The rows of a group lie close to one hidden flat surface of 12 dimensions, which passes through zero. Surfaces can cross.
(in the rows, 128 means zero)
Known rows, each followed by its group:
[ 94 145 106 108 134 143 108 126 158 181  90 105 160 164 106 125 128 117
  69  73  62 115 139]	z_372
[157 157  74  85 119 124 109 103 142  95 126 115 110 144 119  80 139 103
 113 156 125 170 116]	z_302
[130 137 159  67 132 128 105 152 119 146  90 150 141 127  89  84 125 146
 114 116  93 182 127]	z_372
[123 132 149 148 138 119 134 125 157 138 136 121 128 112 156 143 133 148
 128 105 149 128 125]	z_302
[119 135 144 166 151  62 109 139 166 105 117 109 116  94 175 184 167 119
 137 118 188 134 140]	z_372
[124 128 194 159 167 101 136 135 143 130 167 115 126 143 154 160 139 145
 116 121 144 133 113]	z_990
[146 136  86 124  65 152 104 147 124 115  89 113 143 109 119  62 110 117
 114  90  95 135  81]	z_372
[175 131 196 159 148 110 141 134 128 142 129 117 124  82 144  74 133 172
 132 109 118 130  63]	z_372
[155 145 117 104 128 117 113  96 136 125 103 108 137  92 130  79 145 126
 122 136 107 153 130]	z_990
[135 117 145 138 126 126 103 125  96 150 123 134 132 154 100 179 134  93
 154 147  86  55 104]	z_302
[119 155 164 110 121 135 126 190  87 139 137 161 124 132  84 149 131 163
 144 122 134 122  93]	z_990
[146 123  51 175 180 123 138  86 168 174  90 141 136 164 130 134 139 147
  97 102 171 140 114]	z_161
[ 95 110  67 126 124 154 113 147 102 144  99 148 139 146 105 158 106  79
 166 172 128 112 152]	z_302
[160 129  75 130  61 130 140  84 124  77 115 129  98 131  83 112 191 197
  87 118 153 108 162]	z_302
[103 174 130  72 128 106 104 139 160 114 130 137 119 112 125 156 149  91
 107 114 154 142 148]	z_817
[100 118 126 154 118 159 139 109 152 164 114 139 151 111 137 147 124 171
 119  92 147 123 146]	z_89
[117 148 118 108 128 140 124 140 140 149 114 150 120 119  96 118 139 135
 124 133 131 112 126]	z_990
[116 124 125 145 113 156 122 120 127 135 136 109 147 113 146 119 104 102
 136 135 102 110 111]	z_817
[139 212 131 118 155 108 143 170 104 131 135 142 119  91  78 116 164 131
  92 113 163 120  75]	z_161
[120 113 118 154 137 131 115 141 101 120 113 108 148 130 128 112 118 125
 140 167 121 162 126]	z_89
[123 136 144 103 118 137 113 133 144 121 110 149 124  90 120 102 132 130
 139 153 150 152 136]	z_89
[121 158  90  89 141 107 119 129 147 126 102 157 115 136  98 155 163 129
 107 117 169 148 156]	z_372
[115  77 115 140  84 169 151 100 115  87 135 149 128 117 135 113 105 122
 131 162 149 128 182]	z_817
[117 117   8 123 102 137 140  77 154  97 114 114 111 162 120 115 144  99
  87 140 138 118 198]	z_302
[109 109 102 136 138 117 155 143 112 131 131 122 120 151 122 148 121  93
 120 126 103  80 170]	z_990
[130 142 116 105 125 121 132 125 159 129 119 137 117 109 138 111 128 104
 114 108 132 120 132]	z_89
[151 147  95  81 106 144 113 131 107 139 118 142 120 144  90 105 124 122
 149 144  95 126 102]	z_302
[135 115 140 161 155 134 145 111 153 122 137 111 133 147 144  80 125 186
  92 133 148 196 125]	z_161
[178 105 135 124 118 144 119 104  95 138 133 117 130  87 164  75  86  93
 215 174  75 114  78]	z_817
[125 119 136 143  88 126 109 148 106 108 136 105 130 142 132 154 126 123
 142 121 103 103 114]	z_302
[114 153  92 136  92 156 119 118 153 117 164 123 125 111 166 169 114  96
 159 123 162 100 105]	z_817
[145 110 124 115 137 121 140 128 170 150 119 152 109 109 166 111  96  82
 151 100 130 102 119]	z_89
[142 146  92 136 162 110 158 114 140 108 160 125 100 159 124 119 147 148
 105 148 167 151 131]	z_372
[128 123 127 167 169 125 146 116 155 162 134 104 150 172 148 121 109 120
  68  72 109 134 103]	z_302
[ 94 151  88 102 133 145 123 132 205 149 102 143 129 106 142 105 113  78
  97 104 151 125 141]	z_89
[120 120 133 146 128 141 152 134 102 113 155 114 127  96 149 111 110 114
 160 165 123 119 135]	z_817
[140 114  89 164 121 128 124 109 155 138 125 107 126 174 137 131 127 122
 101 101 115 104 104]	z_817
[185 138  97 121 163 133 140  59 151 159 130 126 130  72 185  75 101  76
 172 141 125 131  82]	z_161
[139  57 179 146 104 167 109 107  82 126 138 141 158 190 124 151  90 155
 144 141  91 152 117]	z_161
[134 108 191  76 151 105  95 132 119 126 106 141 138 134 122 114 119  95
 130 150  90 167 150]	z_817
[135 132 126 130 112 140 131 132 112 115 167 116 101 158 108 124 144 170
 150 172 116 108 116]	z_372
[132 137 126 120 161  96 132 154 109 113 115 138 129 113 130 120 131 131
 138 136 159 185 135]	z_990
[114 140  98 120 130 109 123 161 135 107  94 135 129 116 119 110 128  91
  97 113 153 157 137]	z_990
[115 126 155 173 182  99 124 130 148 132 131  97 134 153 138 138 153 169
 107 148 147 172 132]	z_372
[114 130  95 132  85 137 113 141 116 106 100 113 122  64 126 103 140 119
 177 182 129 108 152]	z_161
[139  99 170 131 166  98 158 128 112 141 131 128 119 136 121 117 133 141
 120 135  98 109 153]	z_817
[103 114 138 133 148  99 134 174 107 144  86 161 129 117 103 166 132 106
 130 108 140  99 157]	z_990
[133 134 139 124 161  95 130 114 145 129 144 148  98 137 128 182 160 108
 137 149 158  87 145]	z_302
[ 95 137  98 120 106 131 137 103 143 109 133  92 133 127 133 139 151 131
  91 118 118 122 194]	z_89
[153 102 143 128  74 144  85  97 160 128  84 121 147 121 140 106 124 132
 111  81  98 128 105]	z_161
[105 120 170 136 126 159 160 119 153 114 185 126 122 144 136 112 112 130
  85 135 131 115 146]	z_990
[118 154 177  92 135  95 129 138 134 113 138 115 126  92 134 133 146  80
  99 109 101 101 149]	z_161
[150 131 110 139 120 103  68 126 151 120 122 124 123 151 171 191 131 112
 190 124 160 147  73]	z_990
[153 156 125  94 129  97 138 117 130 112 178  65  91 164 131  93 157 149
 124 141  55 117 135]	z_302
[159 112 145 131 132 127 107 105 144 117 116 164 119 148 110 128 142 151
 107 136 166 159 107]	z_161
[165  94 142 171 127 122 151 140  93 124 113 152 137 118 137 114 114 186
 145  98 161 163 101]	z_372
[153 134  92 161  96  97 151 113 118  81 114  90 126  96 134  99 156 118
  74  85 133 112 140]	z_89
[130 134 142 133 119 129  99 140 113 125 138 136 132 138 125 172 131 136
 163 140 143 133  99]	z_89
[151 121 113 155 171 130 151  75 167 179 147 140 120 186 134 157 140 175
 104  93 142 110 110]	z_302
[169 128 141 113 133 137 128  90 116 152 132 143 128 106 135 114 113 104
 159 132 100  98  92]	z_161
[143 101 127 102 136 129 181  85 182 191 134 154  81 140 127 117 141 180
 135  88  93  40 173]	z_161
[111 145 139 134 137 136 122 148 135 112 150 137 135 127 144 151 121 154
 142 140 187 190 114]	z_817
[156 117 167 110 157 118 127  72 165 140 117 144 127 105 144 100 139 133
 116 137 132 149 141]	z_817
[135  73 170 151 135 147 127  90 131 135 129 140 144 124 159 136 106 155
 160 147 136 155 142]	z_161
[131 148 111  90 146 136 129 132 124 162  94 181 120  90  87 112 140 141
 153 157 155 129 133]	z_302
[142 131 102  99  80 167 142 133  91 113 158 149 124 134 124 117  95 142
 160 114 127 138 110]	z_990
[111 140 110 140 177 132 157 147 115 138 174 122 130 199 122 149 116 188
 121 127 152 193 122]	z_817
[133 141 179 131 152 103 182 134  88 131 146 116 127  78 116 105 148 153
 107 113 106 103 156]	z_990
[161 136 153 158 209  67 154 134 110 139 139  94 126 136 145 107 135  99
 104 122  99 124 100]	z_89
[107 111 127 154 136 168 161  85 140 137 192  99 114 167 132 127 129 153
 131 196 106  85 159]	z_990
[154 142 112 122 147 115 120 131 102 104 126 138 108 174  69 108 153 118
  96 178 134 136 109]	z_161
[122 150 125 161 143 129 113 112 158 156 117  96 146 116 138 129 139 104
 102 115 113  93  97]	z_372
[127 103  95 175 109 131 142 115  98 138 110  87 153 138 130 131 130 148
 116  99  90 106 143]	z_89
[113 139 108 121 137 156 102 123 157 172 134 123 143 209 120 154 117 150
 108  92 104 141  97]	z_372
[172 130 199  77 113 108 161 108 121 112 161 168  69 107  88 112 170 172
 122 136 119  67 150]	z_89
[ 89 149 112 153 151 116 136 136  92 118 132  86 165 122 129 159 134  88
  96 132 118 132 157]	z_89
[108 140 162 129 125 130  91  96 160 148 110 125 143 102 122 173 165 122
 122 141 129  89 143]	z_817
[115 131 138 154 142 112 113 132 124 130 130 106 121 132 114 160 165 147
 140 172 129 100 139]	z_372

New rows, each followed by its group:
[170 134 146 108 147 114 141  53 165 174 156 112 111 126 165 142 141 137
 146  93  81  72 122]	z_990
[108 141 142 105 135 163 119  89 167 147 154 145 145 139 146 159 113 134
 116 118 154 155 134]	z_817
[149 117 119 118 109 104  91 144  72 112  72 128 151  94 123 132 134 119
 177 137 117 164 126]	z_990
[ 96 174 120 124 135 124 136 186  86 124 163 115 140 113 133 170 112  99
 154 123 141 129 105]	z_161
[123 113 110 140 187 160 145 158 121 190 118 152 131 202  78  82  90 124
 104 157  87 120  89]	z_89
[109 120 146 129 106 169 118 131 133 185  93 169 155  77 125 163 113 140
 169  96 136  85 117]	z_89
[ 85 127 187 145 126 143 115 169 125 136 141 122 157 121 143 165 101 110
 125 110 123 123 116]	z_817
[103 122  82 157  78 148 117 153 146 134 112  77 129 142 142 109 123 170
 140 105  91 114 127]	z_161
[144 130 162 125  87 138 153 110 144 131 160 132 125 113 153 143 115 116
 103  40 111  59 108]	z_990
[126 103 139 116 144 101 143 145 111 127 134 120 120 160 133 132 121 125
 129 116  95 133 163]	z_372
[112 105 117 150 111 171 111 117 124 164  99 161 133 122  94 148 138 176
 171 176 145 101 134]	z_990
[125 136  97  94 107 144 139 104 148 162 139 111 121 129 142 122 122 135
 149 101  77  89 151]	z_302
[106 119  88 133 110 147 124 135 131 118 122 105 140 133 146 111 104 116
 133 130 118 151 144]	z_302
[142 144 169  86 119 127 128 118 136 160 147 110 124 104 142 114 126 128
 156 104  57  90 116]	z_302
[132 130 121  93 106 126 120 132  91 119 135 124 132 138 123 140 118 100
 151 127  92 119 137]	z_89
[122 124 132 135 162 119 144 116 111 133 126 128 139 106 133 129 127 104
 130 153 133 131 154]	z_161
[160 110 105 147 147 127 138 111 113 134 117 156 120 171 103 117 144 225
 132 136 166 190 117]	z_817
[146 120  98 160 114 116 127 142 104  96 132  81 129 117 151  86 109  67
 135 146  94 109 101]	z_372
[105 143 117  81  93 118 101 101 170 110 131 101 122  98 168 148 145 117
 149 121 124 137 184]	z_89
[128 149  77 139 146 109 109 123 163 127 134 106 125 128 184 154 116  74
 155 121 153 138 104]	z_161
[153 126  84 150  96 122 116 122 127 123  96 109 120 112 123 103 141 112
 132 126 109  81 107]	z_817
[111 153  92 116 113 139 111 136 117 134 136 121 129 146 110 167 142 126
 148 145 123 114 129]	z_817
[127 137  73  91 120 137 149 107 137  95 150 143 106 149 125 122 127 123
 116 138 159 159 169]	z_817
[160 146 118  98 144 120 125 124 122 115 148 128 126 146 150 106 110 148
 151 123 145 214  92]	z_990
[117 114 152 142 122 146 133 115 124 131  99 134 174  99 135 107 111 148
  91  88 137 175 137]	z_161
[121  83 118 111 110 131 126 113 141 138 127 124 139 103 210 157  75  82
 202  94 108 126 162]	z_89
[152 137 143 114 149  90 121  98 164 113 118 130 105  90 144 113 161 117
 122 146 154 134 145]	z_817
[150 136  61 138 166 114 167 103 120 149 132 145 115 168 115 148 131 107
 103 101 142  93 130]	z_372
[153  96 167 137 115 124 118 113 101 131  86 128 167 106 135 101 113 140
 111  85 103 164 123]	z_990
[104 110  82 114  92 175 113 141 109 143 103 145 153 129 128 130  80  95
 169 131 115 136 129]	z_302
[155 153 129 163 126  95 109 139 152  85 146  77 111 100 170  87 137  94
 132 150 136 133  66]	z_372
[132 126 126 164 113  98 140 106 137  93 157  99 121 123 172 182 151 128
 119  94 159 107 149]	z_89
[105 121 107 170 132 101 126 130 143  97 135  81 119 131 150 150 148  73
 112 159 128  84 161]	z_990
[124  86 232 103  83 137 108 122 115 124 163 109 137 126 161 154 105 115
 167 118  43  83 143]	z_161
[155 129 109  90 159 129 137 153 118 108 164 151 108 202 122  90  79  82
 116 145 122 182  85]	z_89
[111 156 110 100  96 149 128 123 140 105 142 158 122  93 127 154 134 138
 144 131 191 144 146]	z_817
[ 88 125 180 117 102 149 137 112 175 115 148 117 131  73 163 122 126 136
 116 120 136 120 180]	z_372
[151 130 131  73 133 138 130 130 112 172  98 150 140 108 120  82  99 110
 147  92  72 127 111]	z_89
[132  97 155 120 123 136 140 118 129 145 141 149 122 121 154 150 107 132
 174 120 121 105 144]	z_89
[134 122 193 127 129 126 177 111 126 123 177 122 122 107 153 129 122 133
 105  89 113  91 142]	z_990
[118 113 159 175 137 133 164 137 130 108 154 117 131  91 162 107 111 134
 124 137 160 136 131]	z_817
[132 130 141 156 118 121  88 157 144 121 117 128 137 139 148 153 118 130
 142 104 156 153  68]	z_817
[150 113  85 134 130  98 155 136  91 126 140 126 100 167 119 151 135 120
 146 118 108  79 136]	z_372
[138 148 156  97 131 109 107 132 137 116 138 138 114  97 143 146 141 118
 168 147 150 139 120]	z_990
[142 102 158 161 126 118 141  78 119 120 132 107 134 125 115 139 159 123
  86 131  99  68 161]	z_302
[141 162 126  52 104 152 122 124 156 154  90 196 118  69 100  96 130 136
 137  98 155 136 122]	z_990
[127 131  95  89 139 146 131 127 122 144 132 154 118 149 123 123 105 119
 161 152 123 144 136]	z_302
[137 168 101 132 163  98 139 142 118 143 134 108 110 133 110 129 162 157
 132 134 129 126 112]	z_817
[105 121  53 158 138 162 126  96 142 165  51 158 162  92  99 110 131 109
 100 143 165 126 154]	z_302
[141 114 148 110  91 141 125 124 123 105 110 176 123  83 127 124 124 149
 154 129 177 146 135]	z_817
[111 136 100 136 100 161 119 167 123 105 167 136 118 182 116 150 104 134
 137 140 153 145  89]	z_990
[167 144  80 131 111 144 111 109 137 151 118 120 128 145 128 106 115 123
 142 103 106 113  59]	z_161
[130 147  91 106  79 147  97 123 168 136 104 135 114 132 108 123 148 150
 121 103 128 107 113]	z_89
[108 141  96 124 162 101 138 165 125 144 111 143 113 140 105 147 138 111
 126 130 140 116 145]	z_990
[115 126 108 154 120 164  92 139 140 190 105 145 154 131 145 176  98 142
 189 107 135 118  75]	z_302
[124 138 129 123 101 163 115 134 129 162 111 152 149 134 110 141 116 158
 123  74 124 126  93]	z_817
[115 138 103 132 125  96  95 132 154  96  86 113 126 131 107 129 170  98
  78 140 146 134 151]	z_161
[139 121  67 101 112 146 129  93 139 121 122 116 132 162 127  85 107  85
  96 120  89 132 141]	z_817
[155 122 148  99 148 147 144  83 136 159 138 156 136 126 137 106 110 158
 134 114 124 152 124]	z_817
[129 179 119 141 141  86 105 138 152 138 111 108 118  97 125 158 176 106
 122 122 147  84 100]	z_161
[131 113  77 137  62 167 128 156 106 120  82 181 144 108 113 134  98 139
 138  66 178 137 105]	z_990
[114  99 120 133  95 168 129 106 124 173 100 134 148 121 121 130 120 184
 151 109  93 102 154]	z_89
[133 151 156 135 168 114 126 136  83 132 145 155 133 109 113 187 138 105
 160 168 169 116 103]	z_161
[124 146  90 135 154  79 116 125 160 146  72 131 115  76 128 146 173  94
 131 128 156  92 155]	z_990
[119 143  89 150 109 145 127 107 137 138 140 122 119 130 119 169 149 111
 136 141 137  59 125]	z_372
[121 116 118 158 164 126 128  98 116 166 103 130 166 130 136 171 120  97
 120 109 123 117 135]	z_161
[126 123 170 160 185 108 141 108 133 147 140 121 139 127 144 149 142 141
 114 133 141 134 133]	z_161
[127 147 138 166 123 119 100 128 178 104 146 109 121 117 174 154 141 141
 138 129 192 155  80]	z_372
[124  84  93 191 129 103 130 161  64 106  87 125 153 130 134 167 119 132
 162 133 160 159 143]	z_990
[147 113 191  97 114 128 159 103 103 142 162 161 131 102 157 181 113 151
 164  74 127 106 145]	z_89
[114 148 108 115 104 132 125 127 158  95 139 132 119 101 149 132 129  94
 119 123 168 134 137]	z_817
[145 127 108 135 166  93 147 141 110 105 117  92 130 131 133  64 121  84
  93 142  97 161 135]	z_372
